The rows are grouped in 4 different ways at once. Each group adds its own fixed numbers to the row, and there is some noise. The rows also spread widely along 14 directions, which tell nothing about the answers.
In the rows, 128 means zero.
Known rows, each followed by its group in each grouping:
[ 96 122 142  88 163 146 122 128 138 116 150 136  83 147 117 119 136 163
 129 153 100 172 108 138  68  77 126 106 157] -> J_957 J_695 C V
[163 143 154 135 159 110 163 100 117 153 186 145 116 159 128 117 127 152
 131  77 101 157  96 147  92 103 126 179 155] -> J_52 J_285 J W
[176 142 135 115 155 154 136 118 158 133 129 141 120 157 112 123 111 116
 132 115  94 179 101 125 105 108  99 130 162] -> J_957 J_258 J H
[134 103 144  78 159  92 128 138 190 101 166 109 125 103 155 116  84 117
 134 168  95 163 119  83  84  92 120 140 186] -> J_667 J_285 C V
[155 171 167 125 136 130 124 116 130 148 151 107 121 146 101 175 127 138
 115 158  69 167  74 108 130 116 138 125 146] -> J_52 J_258 Z W
[ 74  79 103  83 140  80  89 116 144 112 139 170  84  77 113 146 152 160
 128 127  90 163  77  89 113  46 128 118 130] -> J_667 J_695 U H
[127  95 159 101 195 101 160 137 173 106 149 140 153 102 127 145  99  93
 132 182 135 129  98  77 115  96 156 128 157] -> J_52 J_258 Z A
[135 188 146 116 144 122 142 141 133 108 116 112 112 154 109 127 106 155
 129 130 109 142 136 136 105 142 122 121 139] -> J_52 J_285 U D
[125  66 144 144 145 205 143 170 139 184 100 108 120 125 150 162 101 126
 115 114 167  58 104 119 123 155  91 112 113] -> J_957 J_258 Z D
[101 144 131 107 122 129 126 169 143  66 144 117  72 149 131 134  98 146
 135 159 111 162 123 148 128 105 105  93 143] -> J_667 J_695 U A
[109 200 139 142 101 110 147 150  82 130  72 187 147 134  88 121 104 138
 126  82 103 119 110 144 147 175 108 112 105] -> J_957 J_695 U D
[ 97 176 120  83  93 117  87  95 106 114 168 174 120 148 100 111 163 104
 149 151  74 207 133 129 132  99 144  76 140] -> J_52 J_258 U V
[ 97 174 135  69  73 103  61 142 160 157  61 104 143  91 117 147 119 113
 145 155 109  86 147 103  88 168 127  94  86] -> J_52 J_285 Z D
[129 138 123  82 133 142  91  98 142 146 105  87 150  80 122 152 134 140
  84 161  75 135 135  50 136 125 143 112 163] -> J_52 J_695 C V
[118  98  88 139 103 138 102 136 112 141 173  81 111  97 142 132 114 160
 140 137  73 154 122 121 111 123 131 136 138] -> J_52 J_285 U A
[100 126 129 148 129 101 108 122  72 166 194 136 131 124 102 130 137 172
 161 127  77 167  84 109  98 136 142 146 134] -> J_52 J_285 J H
[138 133 106 139 164 179 198 150 112 103 127 190 119 168 101  85 111 112
 138  63 157 146 159 141 154 145 101 109 112] -> J_52 J_285 Z V
[101  82  70 133 109 106 104 151 137 135 135 116 100  91 110 143 114 135
 173 107 106 143 137 128 114 153 107 126  54] -> J_52 J_695 U W
[106 159 155 158 140 123 178 180 121  89 106 148 114 129 108 149  81 133
 114 147 104 112  98 150 155 144 112 109 111] -> J_957 J_695 U W
[133  89 104  70 124 164 123 112 200 110 122 105  63 130 179 120 131 113
 103  99 152 113 169 162 118  75  88 125 146] -> J_957 J_258 U W
[111 170 122 106 128 121 141 131 109 152  78 184 134 159  90 107 123 125
 158  39 166 111 158 128 129 195  86 131  85] -> J_957 J_285 J V
[139 161 156  77 191 110 161  81 165 147 104 123  60 167  94 173 176 176
 109  59 173  93 129 147 104  80 114 169  83] -> J_52 J_285 J V
[146 146 134 119  92  91 143 173 162 104 134 170 121 146 141  84  60  81
 183 101 101 158 113 182  69 133  76 135 119] -> J_957 J_695 J A
[165 105  85 102 126 141 132  97 178 128 129 167 114 106 117 108 130  92
 131  96  80 172 124 147  98  57 116 117 100] -> J_52 J_695 J D
[141 109 126  71  69 118  86 112 181 122 157 133 117 108 189 107 114  75
 119 130  86 148 122 124 109  73 100 110 182] -> J_52 J_258 U D
[ 97 140  95 138  87 140  85  94  68 175 194 109 150 111 119 105 145 148
 152 146  63 183 143 134 112 159 158 122 139] -> J_957 J_285 C W
[115 111 130 142  89 154 122 177 114 146 157  93 180 103 174  87  57  93
 150 156 112  99 172 106 120 223 107 123 162] -> J_957 J_285 J V
[ 87  85 143 170 165 187 150 189 103 165 125  99 110 123 107 176 111 166
 146 162 148  73  97 145 100 145 141 104  73] -> J_667 J_695 Z A
[ 71  96 122  97 157  80 126 113 100 128 181 149  90 120 126 105 150 192
 135 100 137 148 118 135  86 104 146 160 144] -> J_957 J_695 Z W
[107 115 150 127 162 162 136 144 103 126 203  89 140 166 149 102 114 127
 156 176 150 134 184 127 100 176 146 114 174] -> J_52 J_258 U V
[129 100  82 144  59 175  82 154 118 191 150 115 143 120 134 110 108  85
 191 116  86 141 154 157  89 174 108  99  82] -> J_667 J_258 U V
[147 155 136 124 118  83 174 136 101 119 140 218 153 151 132  58  87 110
 141  34 129 158 111 141 127 149  96 159 174] -> J_957 J_258 Z D

New rows. What belongs after each?
[184 177 138 141 140 170 160  98 120 167 119 110  94 196 118 132 139 161
 126  45 136 126 141 212  91 126 110 164 112] -> J_957 J_695 U A
[125 153 138 117 119  84 155 145 136  96 140 195 132 131 122 104  89  98
 143  99 101 157 108 135 133 124 101 123 133] -> J_667 J_695 J W
[118 142 131 135 107 150 123 148 103 116 151 117 126 114 130 122 110 141
 108 150  89 136 123 120 149 131 131 106 159] -> J_667 J_695 Z H
[ 67 181 144  89 123  64 127 119 112 102 159 196 139 147 100  96 136  98
 181 141 136 151 155 145 112 146 144 103 101] -> J_52 J_285 J W
[129 125 146 154 162 140 176 150  79 150 159 109  96 161 128 132 111 196
 108  57 152 103 115 131 140 158 102 173 154] -> J_667 J_258 J V
[ 77 152 133  82 116 106 139 144 123  92 120 187 119 132 137  86 123 111
 137 108 159 105 150 147 123 116 126 107 130] -> J_52 J_285 Z A
[108 134 142 105 164 164 155 153 148  57 169 101  81 139 131 138 110 143
  95 208 118 156 120 135 154  68 149  87 180] -> J_667 J_258 Z A
[114 144 142 162 117 116 158 156 112 137 162 109 120 132 124 151  98 129
 148 125 129  98 127 156 151 167 114 137  86] -> J_667 J_285 J W
[131 176 127  88 127 143 126 114 148 130  97 129 152  94 117 108 123 119
  99 151  79 118 158 120 106 105 166 112 139] -> J_667 J_285 Z V
[123 123  98 132  67 140 108 160  93 127 190  76 108 132 176  80  90 154
 134 100 111 145 167 149 128 180 104 144 177] -> J_667 J_258 Z W
[125 114 120 125 120 157 123 142 114 157  91 122 148 100 134 150 107 134
  98 101 132 101 108  73 178 167 104 128 153] -> J_957 J_258 Z A
[169 153 154 147 197 152 198  93 119 166 145 151 126 178 100 130 144 137
 138  69 155 121 128 195  89 100 144 160 101] -> J_667 J_695 C A
[151 122 119 103 115 192 121  87 134 189  93 138 145 134 143 153 155  89
  97  46 178  82 165  85 199 169  90 113 117] -> J_52 J_285 Z W
[138  89  89 122 198 163 160  98 135 113 162 133 125 118 112 133 134 137
 115 129 129 173 138 100 158  89 154 124 153] -> J_667 J_258 U A
[ 91 152 136 130 136 116 163 158 101 117 126 184 160 130 114  76  99 102
 157 128 135 113 152 167 103 167 147 115 118] -> J_957 J_258 Z W
[106 127 107  74 163 117 105 100 141 113 140  97  83 145  99 159 156 166
 139 119 160 163 157  92 138 130 118 124 116] -> J_52 J_695 J A
[161 145 123 155 102 127 136 129 128 142 134  57 119 118 140 172  99 143
 107  99 120 106 136 107 197 183  87 166 132] -> J_957 J_285 U H
[115 221 102 140  76 156 111 177 117  96 110  91 114 152  70 128  99 120
 174 176  93 157 181 174 146 198 123  69  61] -> J_667 J_285 Z H
[131 125 123 104 118  95 135 135 156 102 161 135 101 105 120 133 110 117
 129 140  85 163 108 124 128  83 126 126 121] -> J_667 J_695 Z V
[ 85 118 152 121 149 153 165 131  94 130 146 174 126 116 140  91 134 144
  96 132 118  96 121 162  96  81 163 118 158] -> J_957 J_695 Z V
[149 223 183  88  78 140 117  99 144 127 103  79 141 125 172 135 124 114
  58 159  85  74 150 159 128 101 144 118 185] -> J_52 J_695 C A
[146 107 120 147 133 173 144 141 131 148 140  38 102 103 153 145 111 169
  90 129 111  80 150 148 118 138 136 152 126] -> J_52 J_695 Z W
[132 121 114 120 167 128 150 134 106 161 126 127 151 118 142  66 100 175
 138  74 131 103 156 152  35 142 151 180 165] -> J_667 J_258 J A
[114 161 150 108 111  87 125  87 120 173 129 133 112 114 115 150 164 148
 119  96 112  96 110 178  98  99 154 159  85] -> J_957 J_695 Z W
[ 92 158 146 108  77 140  83 137 132 145 110  99 111 103 127 174 122 139
 103 174  79 113  91 108 148 123 113  91 126] -> J_957 J_285 J D
[153 135 161  81 144 112 154 164 192  81  96 163 115 139 143 128  72  93
 112 108 141 134 100  75 149 122  66 112 170] -> J_52 J_285 Z D
[ 80  80 150  63 134 126 112  94 151 111 211 161  79 153 159 129 165  98
 133 145 161 154 131 129 135  64 111 100 153] -> J_957 J_695 J V
[ 96 156  93 102 106 128 117 138  96 122 114 165 144 126 121  69 112 137
 150  87 120 140 167 127 108 166 120 116 138] -> J_52 J_285 J A
[ 85  97 108 108  97 123  78  93 107 213 125 146 182  87 130 130 153  95
 162 111 147  90 158 111 113 174 148 117  92] -> J_957 J_258 U D
[ 92 144 145 117 126 106 128 111 102 145 134 162 156 109 110 150 132 112
 117 135 116 124 104  89 176 150 135 117 135] -> J_957 J_258 J W
[ 75  98 111 116 179 132 160 142 110  94 129 226 124 116  75 135 136 115
 139 133 135 168  77  86 169  88 139  78 112] -> J_52 J_258 Z A
[165 204 143 182 152 163 221 156 108  88 101 163 120 180  78 142  83 122
 109  89 125 145 116 154 214 164  92 110 108] -> J_957 J_285 U D
[122 149 172 111 126  94 110 153 135 141  92 129 170  97 120 162  96 111
 120 149 115  91 100  50 146 178 117 118 146] -> J_52 J_695 Z H
[128 126  61 149 123 162 136 165 134  96 122 124  88 121  94 121  99 143
 150 110  91 174 143 142 150 134  97 102  90] -> J_667 J_285 U H
[141  91 134 146 139 113 141 155 141 190  83 169 187  71 107 160  82  90
 145  93 102  88  81  64 125 169 104 138  81] -> J_667 J_695 J V
[113 133 126 125 143 129 144 112  84 147 162 155 132 154 108 120 140 142
 145  92 151 154 122 129 141 146 134 138 139] -> J_957 J_258 Z A
[122 150 145 137 145 107 171 170 138  84 136 158 103 142 115 109  77 134
 142 124 102 155  93 148 115 115  93 130 144] -> J_957 J_285 C H
[ 76 145 125 117 160  72 120 138  91 107 144 113 104 120  74 153 125 206
 139 143 106 175  98  79 130 149 133 126 124] -> J_52 J_695 C D
[124 179 143 114 137 108 170 136 135  78 152 160 107 158 109 108 109 111
 132 137 118 155 133 165 134 105 126 111 128] -> J_52 J_258 J D
[ 93  97  92  89 138  75 139 112 164  84 177 153 104  91 133 117 124 109
 147 132 133 151 143 125 143  74 135 134 114] -> J_667 J_285 J A
[ 97 168 138 105 147  96 144  92 139 108 159 193 176 112  81 128 135  58
 166 204  92 184 120 130 136  93 179  85 103] -> J_957 J_285 C A
[134 141 135 146 136 168 132 146 126 136 143  53 123 128 134 153 108 145
 114 173  99 113 147 135 126 159 140 119 139] -> J_52 J_258 U W
[133 219 160 145 168 153 195 149  96  97 116 200 159 181  66  95 102 100
 146 136 111 155 148 165 127 156 143  87 113] -> J_667 J_695 J V
[143 103  95 150 155 121 137 107 118 113 179 109 128 101 105 149 118 143
 124 144  80 193 114  87 172 122 135 140 146] -> J_957 J_695 U H
[183 144 136 134  49 182 108 112 134 179 155 114 154 121 175 118 110  75
 105 116  67 128 118 140 137 120 110 111 161] -> J_52 J_285 Z D
[102 137 118 110 161 161 131 126 111 145  95 150 127 120 107 109 130 165
 107 112 107 126 126 126  97 127 137 120 146] -> J_957 J_258 J W
[117 142 151  95 134 111 142 145 160 109 111 176 139 123 132 115  97  90
 136 131 129 128 121 114 124 135 112 112 138] -> J_957 J_285 Z W
[109 126 136  73  65 144  51 139 163 173 102  41 100 109 158 165 128 134
 127 138 122  72 160 112  93 163  91 115 106] -> J_52 J_695 J V
[ 64 140  85 100 109  65  74 165 108  93 144 120 106 109  78 116 104 174
 189 159  72 214 134  94  94 177 121 110 108] -> J_957 J_695 U V
[ 36 109 116 110  97 164  95 123  48 147 175 173 142 111 148  78 149 149
 118 136 112 127 144 110 138 139 144  89 179] -> J_957 J_285 J V
[ 98 113 114  97 162 100 140 141 173  76 193 113  99 119 120  99 112 109
 175 209 102 168 157 176  54  84 166 115 110] -> J_52 J_258 J W
[114 149 109  76  99 106  91  91 140 156  87 127 129  93 129 150 150 132
 107  89 122 102 136 109 143 110 131 132 122] -> J_667 J_258 U A
[143 125 124  86 145 154  97  57 163 168 136 111 101 125 101 193 181 129
 107 131 117 151 115 104 146  71 133 106  99] -> J_667 J_695 J D
[105 110 105 118 128  94 136 133 129 119 148 183  84 144 107 132 137 125
 165  66 133 165 102 147 131 109  93 128  85] -> J_52 J_258 U W
[113 189 179 118 133  95 156 138 124 145  83 198 170 144  97 137 103  87
 149 107 149  96 108 116 141 177 106 112 100] -> J_957 J_285 J D
[126  45  94 143 137 114 135 104 138 176 216 138 129 122 137 129 129  88
 201  92 150 163 134 135 118 144 106 157  79] -> J_957 J_285 C W
[ 80  64 126 107 163 111 135 129 128 117 178 155 109 107 146 109 127 139
 136 131 143 124 121 124 104  92 126 136 148] -> J_957 J_695 J H
[111  84 116 126 146 173 139  96 114 174 121 145 164  92 145 143 148 102
 100  93 168  66 151  77 190 141 121 117 131] -> J_52 J_285 C H
[121 134 130 140 114 136 145 147 122 108 161 147 134 128 112 124  99  96
 145 160 104 163 118 139 150 138 125  94 115] -> J_957 J_695 Z D
[156 123 108 105 155 137 100 125 186 156  95  76  82 133 101 162 124 162
 156 112 110 150 126 129  67 123  99 147  92] -> J_957 J_285 U H
[123 107  86  73 159  87 158  85 172  55 172 132  94  91 134 108 127 132
  94 126 129 181 160 101 178  63 140 145 164] -> J_957 J_285 Z D
[150 127 121 113 129 138 132  97 158 140 138  78 131  94 137 147 126 118
  99 145 101 119 146 119 137 110 137 127 123] -> J_52 J_695 C D
[ 84 136 112 145 101 188 112 162  94 119 161 104 137 138 125 109 104 117
 154 200 105 149 166 159 126 175 141  64 131] -> J_957 J_258 U D
[110 115 127 123 175 139 170 164 114  62 168 130 106 137 136  97  89 163
 106 138 132 160 142 107 153 134 124 120 192] -> J_667 J_695 Z W
[104 110 114 169 122 128 146 141  92 144 223 138 132 126 103 107 114 113
 188 171  71 179 114 183  88 123 159 128  93] -> J_957 J_258 J V
[115 190 147  97 116 156 112  98 116 150  94 141 109 162  97 166 161 131
 113 101 132 127 134 116 175 143 107  96 112] -> J_957 J_285 U V
[ 94 142 148 134 112 171 152 140 106  89 203 143 102 178 147 109 125  95
 138 174 142 150 150 193 155 116 128  72 150] -> J_957 J_258 U D
[ 95 194 163 129  74 133 103  64  47 205 159 139 129 156 136 146 193 162
 111  86 117  97 114 181 136 120 157 139 133] -> J_957 J_285 U A
[147 117  99 133 137 109  89 125 115 155 146 101 144 117  94 153 114 147
 165 119  85 195 109  50 131 183 111 140 140] -> J_52 J_258 U H
[ 50 102  75 111 111 121  93 146 128 110 151 131  74 108  98 136 139 147
 181 163 106 167 127 162 101  99 134  92  62] -> J_957 J_285 U A
[130 121 166 130 133 121 124  80 122 214 132 157 198  73 118 192 153  78
 107 149 101  84  74  77 163 115 175 122 111] -> J_667 J_258 Z W
[ 93 141  90  78 111 125 116 132 132  84 110 138  84 115 122 133 127 153
 103  92 146 144 142  90 200 118  99 105 137] -> J_667 J_285 Z A
[108 120 156 131 101 122 117 116 123 183 148  68 133  86 153 195 132 132
  99 153 117  61  94 118 158 115 142 140 123] -> J_667 J_258 C A
[101 167 117 101 103 129 102 130 123 121 110 114 116 121 109 137 117 149
 121 136 102 154 131 104 153 154 105  99 134] -> J_957 J_285 C D
[130  82 118 121 145 160 121 140 124 162 137 145 113 110 126 128 116 156
 117 102  85 162  73  82 108 107 107 132 159] -> J_957 J_285 Z V
[160 140 125 163 122 109 152 197 159 118 108  77 105 119  89 179  60 133
 163 142  92 134  90 133 120 166  96 137  57] -> J_52 J_695 Z A
[116 178 148 141 146 126 158 110  99 147 129 172 146 129  80 141 141 127
 128 133  93 139  95 139 132 109 154 106 100] -> J_52 J_285 C D
[138 131 107 116 108 173 131 162 133 118 113 111 146 109 156  93  80 118
 107 126 112 119 155 120 132 147 119 111 178] -> J_667 J_258 Z A
[131 137 161 164 114 164 141 130  94 173 145 146 158 130 142 131 115 109
 119 133  87 107 104 160 117 142 135 118 140] -> J_957 J_695 U W
[ 88  81  65  93 183 165 115 118 129 117 130  86  59 129  84 171 163 192
 123 107 182 160 163  75 186 142 116 109  95] -> J_667 J_258 Z W
[ 93 105  94 104 156 128 116 109 138 122 196  69  76 122 129  97 146 185
 158 167 103 158 179 189  31  84 178 148 117] -> J_957 J_285 U V
